The same things were measured in two ways. Each way mixes the same 10 hidden numbers, adds some noise and spreads widely along 6 directions of its own, which tell nothing about the thing.
Some things both ways: the first way, then the second way.
[-16  -9   4   1   5  11 -44  14  -8  22  13  19 -28   3   5  38  10   8
  29]
[-13  17   7   6  15 -13 -19  -9  24  61  -8 -39 -16   4 -30  23  29]

[-20  18 -17 -18  34 -46 -62   7  37 -10  -7  23   4  39  23   3   0 -29
  18]
[ 22  17   8 -14 -14 -21  10  -3  -3  -7 -30  15  -4   7  26  34 -12]

[  7  50  16  -3  -7 -30 -60 -17 -26  31  26  38   4  -3  16  21 -44 -11
   1]
[ 25  33  -4 -22  -9   5 -19  23 -13 -10 -47  20   2  -7  34  24  -8]

[ 23  -4  13  -2  36 -32   1  25  22   5  29  15  47  17  60  19  32 -42
   7]
[  6 -29  19 -12  24 -20 -44  20 -18  -2  -6 -10 -17   9  -7  12  -1]

[ 17  -9 -12   8  15  26   9 -18  42 -47   3 -29  42   9   0 -15  11 -45
   2]
[-32 -46  26  24  -7 -25  -5 -19  -7  24  29 -32  -6  21 -24  47  -7]

[  5  25  -3  30 -25  19 -20 -23  17  30  36  -4   8  10  -2  -6 -19   6
 -25]
[ -6  10  -2  41  29  -7 -50  10  -8  14 -40 -68 -15  23   2  -2 -13]

[ -6  -8  22  -3  23   6  -7   2   9 -21   1 -20  14   7  12 -10  18 -35
  16]
[  2  21  13 -18  10  -2 -14   6  20  17 -15 -24  -9 -17   5  17   2]

[-10  -6  -2 -12  -1 -26   9   0  19  18   1  45 -14  28  12   7  10   3
  -2]
[ 16   7 -12 -15   5  -2 -18   8   7  24 -52  -3 -27  -8  36  32  -2]

[ 22  14  -9  11 -14  -2   9 -31  22  12  46  17  10  28   5 -11 -24  -9
 -47]
[-23  -5   5 -30 -14  -4  52  -4  19 -14  22   8   8 -22 -10   0 -19]

[  0  31   3 -22  36 -46 -27   7   0 -14   8  32  30  10  34  22  14 -35
   6]
[ 23  -3 -23   3  11  22   0  16   5 -47  24 -12  36   2   0 -39 -12]

[-12  29 -23  -1 -16 -16 -66 -12  26 -19  14  -1   6   6  11  -2   9 -21
   4]
[-29 -19   4  -9  -4 -21  33 -12 -24 -15  15  15  -7 -13 -39   6   5]

[-39  39  -8   5 -52  14 -30 -34  -6   3  -2  22 -38  -1   4   5 -53  23
  19]
[ 30  18 -42  15   8  23  -9 -12  33  -8 -27 -17  10   4 -42  32 -10]

[ 22  10   7 -10  -4 -31 -27 -16 -12  -6   4   9  10   0 -19 -16   4 -47
 -14]
[-40 -38  14   5   5 -23   6  -8  -6  14   3   6 -21 -21 -22  17  -3]

[ -2  32 -11 -23   7 -44 -50  -2 -10 -11  17   4  26   7  25  14  36 -50
  -6]
[ -1 -35  -8  -6   7 -11   1  -4 -17 -29  14  -2  18   2 -30  -6   2]

[ 45  -9 -27   6  -5 -44  -4  23 -33  -2   7  21 -13   5 -33  -2 -33 -16
 -21]
[-11  16  10  29  -6  -8  30   5   6 -11  44  17  47   4  15 -13 -27]

[-11  38  -8 -16  -9  -2 -39 -31 -23 -21 -28 -36  11  17 -13   1  20 -55
 -10]
[-45  -3  10   5 -22 -18  18 -27  16  -2  31 -32  44 -15   4 -31   3]

[  4 -35 -13  -3  -1  17  47 -19  11 -26   5   0 -17  32 -29 -39   7 -10
 -29]
[-13  15   4  -4  -6   0  13  -4  -6  -6   4 -28  11 -18  55   7 -13]

[-31  59  17  -1 -21 -10 -32 -39  50  -7 -10  15  26  -7  31   2  -1  -8
  10]
[ 33 -12 -42 -10  -3  53  -4  17  35 -11   0 -12  16   8 -45  27 -17]

[ 39 -42 -10  -9   1   3  41 -12 -27 -15  24  12 -16  14 -40 -10 -39 -24
 -35]
[  7  -2 -14  10   0 -13  17 -24  17  19 -29  11  -2  -8   3  69 -22]

[ 16  20   4   4  -2 -42  11  -2  38  -6   5  -9  54  15  32 -31  32 -37
 -35]
[-20 -30  15  26  23 -13  -9   0  29  35  10 -14   7 -23  16  -6 -18]

[  8  -7 -17 -26 -19 -19 -23   9 -55   3  20  40 -34   0   8  45   1 -21
  13]
[  9 -26  -4   1   7 -11 -26 -12   4  16  15 -12  18  17 -25  47   8]

[-28   5 -13   3 -15  23  18 -13  -3 -32 -10   2 -12   4 -34 -19   6   0
   9]
[ 15   5 -12  -1  16 -14 -19  -9  12  42 -35 -16 -25  -4  42  29  12]

[ 12 -29   3   5  -4   0  14 -23  34  48  44   4   4  32  -2 -11  -3   3
 -57]
[-31   9 -32  30  13  20   8   5 -35 -55 -26 -46  14 -20 -38 -49 -13]

[ -4 -14  -4 -26 -10 -30  -3  -2  -9   8   9  69 -47  23  18  28  -9   8
  -4]
[ 13   8 -32   7  -4  37  16  -6  39 -17  31 -25  44  -1 -15  11 -19]

[  3  23  27  26   1  30  -5 -28  17 -10  -7 -42  28  10  -2 -35 -29 -27
   0]
[ -1   7  19 -16   5 -38 -50  -7 -11  36 -48   6 -51   8   5  82  11]

[  9 -29  24   8  18 -31 -41  23  34  34  36 -25  21   6   0 -21  24 -26
 -22]
[  5   6   3  58  38   6 -48  11  -4  29  -5 -61  23  22 -64  25   2]

[-13  -2  -8 -10 -26  32  -4 -36 -21  -6   9   9 -18 -28 -31  33 -47 -10
  19]
[-20  12   3 -35  12 -18  -2  21  10  22 -35  21  -8 -29  40 -22   1]

[  1  30 -16   4 -22 -30 -14 -20  51 -20 -14 -14  34  17  30 -25  11 -29
 -22]
[ -7  -8   5   9 -10   8   0  13  -6 -21  22  -4  40  -1  35  -3 -33]

[  9 -22 -26 -14 -31 -33   4  16 -38  25  17  53 -50   8   4  38 -31  16
 -17]
[ -6   5 -11 -25 -25  -2  38 -12   2   0  41  57  50 -19 -12  26  11]

Other things, the second way, with their names:
<366>: [-49 -21  16  11  11 -26  38 -14  35  12  25 -13   4 -27 -42 -50  -3]
<741>: [ 24  -1 -16  31  -3  12  -7 -17   9  -6  -9 -54  20  14  -5  17  -8]
<485>: [ 12  21 -11  10  10  -8 -15  12 -31 -31  -5 -11  13  33 -24  -9   6]
<332>: [ -2 -22  14 -13  13 -32 -18 -10  17  49 -18  -2 -20  -5 -10  31  20]
<313>: [ 43 -24 -13  -8 -28  18  16  -7  21 -45  29 -15  53  27 -20  18 -23]
<518>: [  2  16  -2 -30  29 -21 -11  24  -3 -15 -58  21 -12 -30  17 -17 -16]
<655>: [-34 -30   5 -22  19 -37 -27   2  -3  15  15  21 -29  -6  43  20  -2]
<197>: [-16  11   0  -4  -8 -24   8 -17  12  29  13  38 -11   2 -20  63   5]
<600>: [ -4 -24 -19   1   7  24   9  35 -25 -37   9  16   7 -12  14 -29 -20]
<84>: [ -9 -16  18 -24  -1 -31   2   0   9  44  18  30 -18   3  18  29  14]
<656>: [  0  -7 -12  24  25  -7 -24  19 -54 -27 -36 -16  -2   3  29   2 -18]
<480>: [-14   0  10  46  50 -30 -37   7  -7  26  -3 -42 -12  23 -22 -15   3]
<305>: [  7 -31  -3  14   2  -2 -24   7 -10  -7  -3 -27  11  30 -10  24 -15]
<734>: [-12   9  -7   1  -3  16   4  14 -42 -54  28 -11  22   0 -38   1   0]
<302>: [ 13  -2  -7   9 -25   6  -1 -13   9   0  18 -27  38  31 -32  16  11]
<425>: [-18   3  -5  16  38   5 -18  22   3 -20  -1 -15  -3 -16 -39 -36 -11]
<509>: [-17  -4  15 -32  10 -15 -18  36 -31  -3 -15  15 -17  -3  40   3 -11]
<179>: [ 44  35 -18  21 -11  36  10  -8  34 -12  27 -30  44  21 -38  46 -14]
<112>: [ 16  19   0  -1   8  -1 -33  18 -15  26 -24   3 -15  13  24  51  -1]
<420>: [-16 -38  21  10  -5 -16 -15  -1  -3 -15  48 -23  17  14  26  -4 -13]
<698>: [ 22  10   1  -1 -10  22  27  11  50  31  -3  -9  17  -9  19   7 -19]
<241>: [ 22  -4 -32  -5  -2  35   7  23 -41 -50  18   3  13  13 -18  18  -6]
<107>: [-36   1  23   1  15 -32 -25  12  -6  10  -6  -7  10 -13  29 -32  -6]
<336>: [-37 -34  19 -11 -10 -42  29 -15   8  23  -3  41 -11 -26 -31  -6   9]
<694>: [ 36   7 -19  -2   4  19  -9  13 -32 -49  -1  14  16  16 -62  58 -11]
<217>: [-24 -10   8   5  33 -23 -19 -24  29  -6  32 -42  27 -25 -41 -19  11]
<26>: [-59 -14   1  14  21 -25  12 -14 -18 -14  26   9  -9 -34 -61 -20  14]
<527>: [-25   6  24  -3   8 -24 -10  18  -8  13  26  20   0  -7  45  -1  -2]
<321>: [  3   5 -22  18 -28  20  32 -18  21 -54  17 -15  62  -3 -30 -17 -29]
<648>: [-34 -41  39  12  11 -22 -19   1  17  33  22 -40  -2 -16  20  -9  -3]
<47>: [-25 -13   7 -23 -36  -5  57 -19  -6  -3  33  11  34 -28  10   0   9]
<215>: [ 31  -8 -22 -13  17 -12 -15   1 -19 -24 -20  14 -14  24 -37  50  -3]
<48>: [-14 -21 -15  52  38 -26 -10   2   3   7 -20 -27  -1  18  -5 -47 -18]
<604>: [-34 -38  18 -26  -8 -14   5  17 -27 -22  62  17  13   6 -16 -23   7]
<83>: [  8   6 -19  16   6  21  22  23   6 -41 -31  -5  17 -12  12 -27 -49]
<212>: [ 20  34  13 -11  -4  14  11  21  57  31   6 -11  25  -1   6  -6 -10]
<128>: [-17  20 -23 -18   7   2  24   4  -2 -22  -8   7   2 -28  36 -25 -12]
<160>: [ 17 -10 -15  -5  28  23  -7  16  18  -7 -12 -49 -12  -7 -12  -9 -13]
<674>: [  8 -47   7   1  14  -4  16   1  21   5  34  10   0   5 -48  41 -18]
<374>: [  2 -11  -8  15  -8   6  33 -12  23 -13   6 -10  11  -4 -39   9 -21]
<399>: [  1 -44 -65  25  45  11 -30 -12 -27  -6 -14 -52 -40  14 -20   1  23]
<147>: [  8  11 -20  16   4  30   4  16  31  15 -22 -24  -9  10 -11  25 -35]
<110>: [-18  14  29   1 -30 -10   0 -14  -4  39  42  -5  27 -12  35  24  29]
<615>: [-10 -21 -19  43  16  16  -4 -10   0 -13  19 -44  -5  10 -54  23 -11]
<375>: [ -3  -1 -13  -4 -10 -13  17 -19  20  14 -21   3  -8  -3   1  13   3]
<435>: [-32   6  29   8  18 -24   5   8  24  14  27 -40  24  -6  26 -43 -17]
<475>: [ -9  -3  19 -17  15 -32 -19   2 -26   3  -4  12 -17  -9 -17  33  15]
<536>: [-12 -20 -30 -14  14   7 -19 -14  13   9 -22 -32 -37  -5 -37  30   8]
<561>: [ 13   0  13  17  17   7 -12  20  22   3  16 -52  25  11  29 -32 -25]
<37>: [-39 -32   8   6  -9 -22  36 -36  30  17  17  -3  16 -32 -48   5  -1]
<693>: [ 20  12 -37  47   9  31 -29  13 -13  12   5 -27  55  18  26   4  -1]
<181>: [ -4  -4 -12  16  -3  11   8  -7   7   9   4 -37  34  -7  29   7  -8]
<573>: [ 41 -16   4 -10   7   5 -41  24 -40 -25  36 -25  14  55  16  58  -4]
<575>: [ -8 -17  -4 -14  11 -23  13 -15  25  -1  17 -10 -31   7  -6 -17   5]
<599>: [-22 -41  -2  12  24 -11 -16   5  -2  -5   9 -36 -13  26 -73  -1  -5]
<44>: [ 15  21 -30  40  17  32  -3   8  20  12  -6 -16  50 -16   2   4 -14]
<22>: [-32 -39  42 -40  -5 -45   3  -6  20  29   4  21 -12 -20 -27  22   4]
<92>: [ 24 -36  -8  11   1  -7 -31   2 -27  22 -20   1  -9  24  -6  63   9]
<406>: [ -1  -3   2  17  21 -31 -17 -13  25  28  18   5  10  19 -27  28   6]
<186>: [ 37  16  11 -10 -10   8  -3  13  67  53 -16   4  33  -1  39  31 -24]
<695>: [ 26  55  -6 -24 -24  -3 -14  -3   4   5 -14  29  34  -4  24  29  23]
<311>: [-13 -19  -5  26  15 -34  -4 -22  -1  28   7  19 -15   9 -21  39   6]
<182>: [-12  -6  -3 -11  -1 -32   6 -29  31  28  23   8  11   0   3  12  14]
<468>: [ 18  -1 -46   9  10  18  17   2  -4 -47 -16  -9  10  13 -59  -5 -17]
<261>: [-15 -21  -8   4  25 -16  -6   8 -26 -42  35   3 -11  12 -17 -21  -1]

Some of these things the first way, each followed by its name:
[  9   0  -5   8  24  12  26   6  -1  18  15  -7  24  20   4  25  -2 -16
 -10] -> <302>
[ -4  11  21  -4  -3 -31 -43  -6   9  -4  -6  -1   6 -13  -7 -16  -5 -27
   6] -> <425>
[-23  44 -22 -14  -5 -37  -1 -12   5   0   7  30  12  38  17 -10   7 -24
  -8] -> <313>
[ 15 -22   1   0  45 -21 -12  20   5  22  20  -8   8  23 -22   7  -2 -20
 -16] -> <485>
[-40  36   0   9 -12  20   0 -47  63 -39  -9 -18  46   7  18 -51   5 -22
  14] -> <648>
[ 19   6   0   0  12 -19 -32  -8  36  -5   4  32   7  -1  16  30   2 -15
  15] -> <147>
[ 11 -57   5  -1  14 -24  16  33  13 -20   6  -8  -4   9  -4 -24  -3 -23
   9] -> <694>
[ -2   0  -6  17  -1   1  13  -5  44  20  18  -6  13  23  14  -6 -42  13
 -31] -> <406>
[-17  -2  -3 -25 -23 -48 -42  -8   0  26  17  24 -23  16   5   5 -14 -19
 -11] -> <518>
[ -4 -27 -20   1 -39 -16  29   5  -5  29   4  31 -34   1 -27   2  -2  29
 -33] -> <693>
[ 26  -8  14  22  12  20  24 -19  45  -4  34  11  25  20   8 -28 -20  -2
 -29] -> <615>
[ 16  33  12  -6  11 -32 -58 -22  39  -4   7  -8  40   5  18  -2  16 -45
 -19] -> <509>
[-14   4 -14  -1 -25  -9  22 -20  23 -42 -28  11  11 -20 -40 -29  -1 -16
   8] -> <600>
[ -8 -12 -19 -32  -7  -6 -25 -22 -19 -13  23  54 -38   6 -15  23  -3 -10
  -1] -> <181>
[ 14 -21 -26  -5  -3 -23  22  15 -14  -4  13  59 -38  18 -11  17 -21   8
   0] -> <261>
[ 25 -38   9   1  32  -8   9  27   8 -15 -11   1   9   0  -5   6   7 -26
  14] -> <112>
[-13  25 -29   9 -56  22  -3 -35  -1  -2  22   4  -5   6  16   6 -25  -2
  -5] -> <37>
[ 14  -9  -9   4  32  11  28  16  -7 -20  16  10  21  21  17  11  20 -27
   8] -> <741>
[ 34   5  12   0  13 -25 -16  -4 -23  -3   8  28   0   1 -22  -7 -38 -18
 -12] -> <527>
[ 18  26  -4  -5 -21 -37 -40  -3 -17  29  10   8   3  12  15  22   1 -28
 -20] -> <107>
[-24 -14 -27 -10 -26 -31  -1   0  25 -45  -2  19 -17  -3 -20 -33   1 -17
  28] -> <674>
[ 16 -24  17   8  29  15   0 -10  26 -11  24 -20  21   7  -6 -23 -19 -25
  -9] -> <734>
[-17  20  -8   0 -32 -15 -68  -6  -8   7  30  27 -27   4  21   0 -26   3
  13] -> <475>
[ 25  21 -14  26 -29 -10  37  -8  16  29  28  13  24  18  13   2  -4   4
 -43] -> <604>
[ 23  18  -3  -7  15 -18  10  -6 -30  15   5  15   7  26 -21  11   3 -29
 -24] -> <375>
[ -3  37  16  -4  10   3   7 -46  23 -10  17  -4  36  17 -20 -32  51 -15
 -66] -> <399>
[  8  -6   4  -2  13 -27  -1  -2  26 -21   6   7  13   2 -19 -34  17 -17
 -19] -> <241>
[-37 -18  -2  15  -7  40  44   2   2   9 -18 -10 -20  15   2   4 -60  27
  22] -> <695>
[-34   1  -4  -7   4 -39 -46  17  25 -13 -19  22 -32  27   4 -19   2   3
  26] -> <179>
[ 13  -8 -35  -8   6 -38   1  11  -6   5   2   0   6   9 -47  13  18 -31
 -19] -> <48>
[ 18  57  -2   8 -14 -18   4 -33 -17 -10   2   8  28  20 -15 -37 -10 -31
 -34] -> <420>
[ 11  32  -8  23  -2  -4  14  -5  29 -11  23 -18  51   9   7 -26  21 -22
 -26] -> <561>
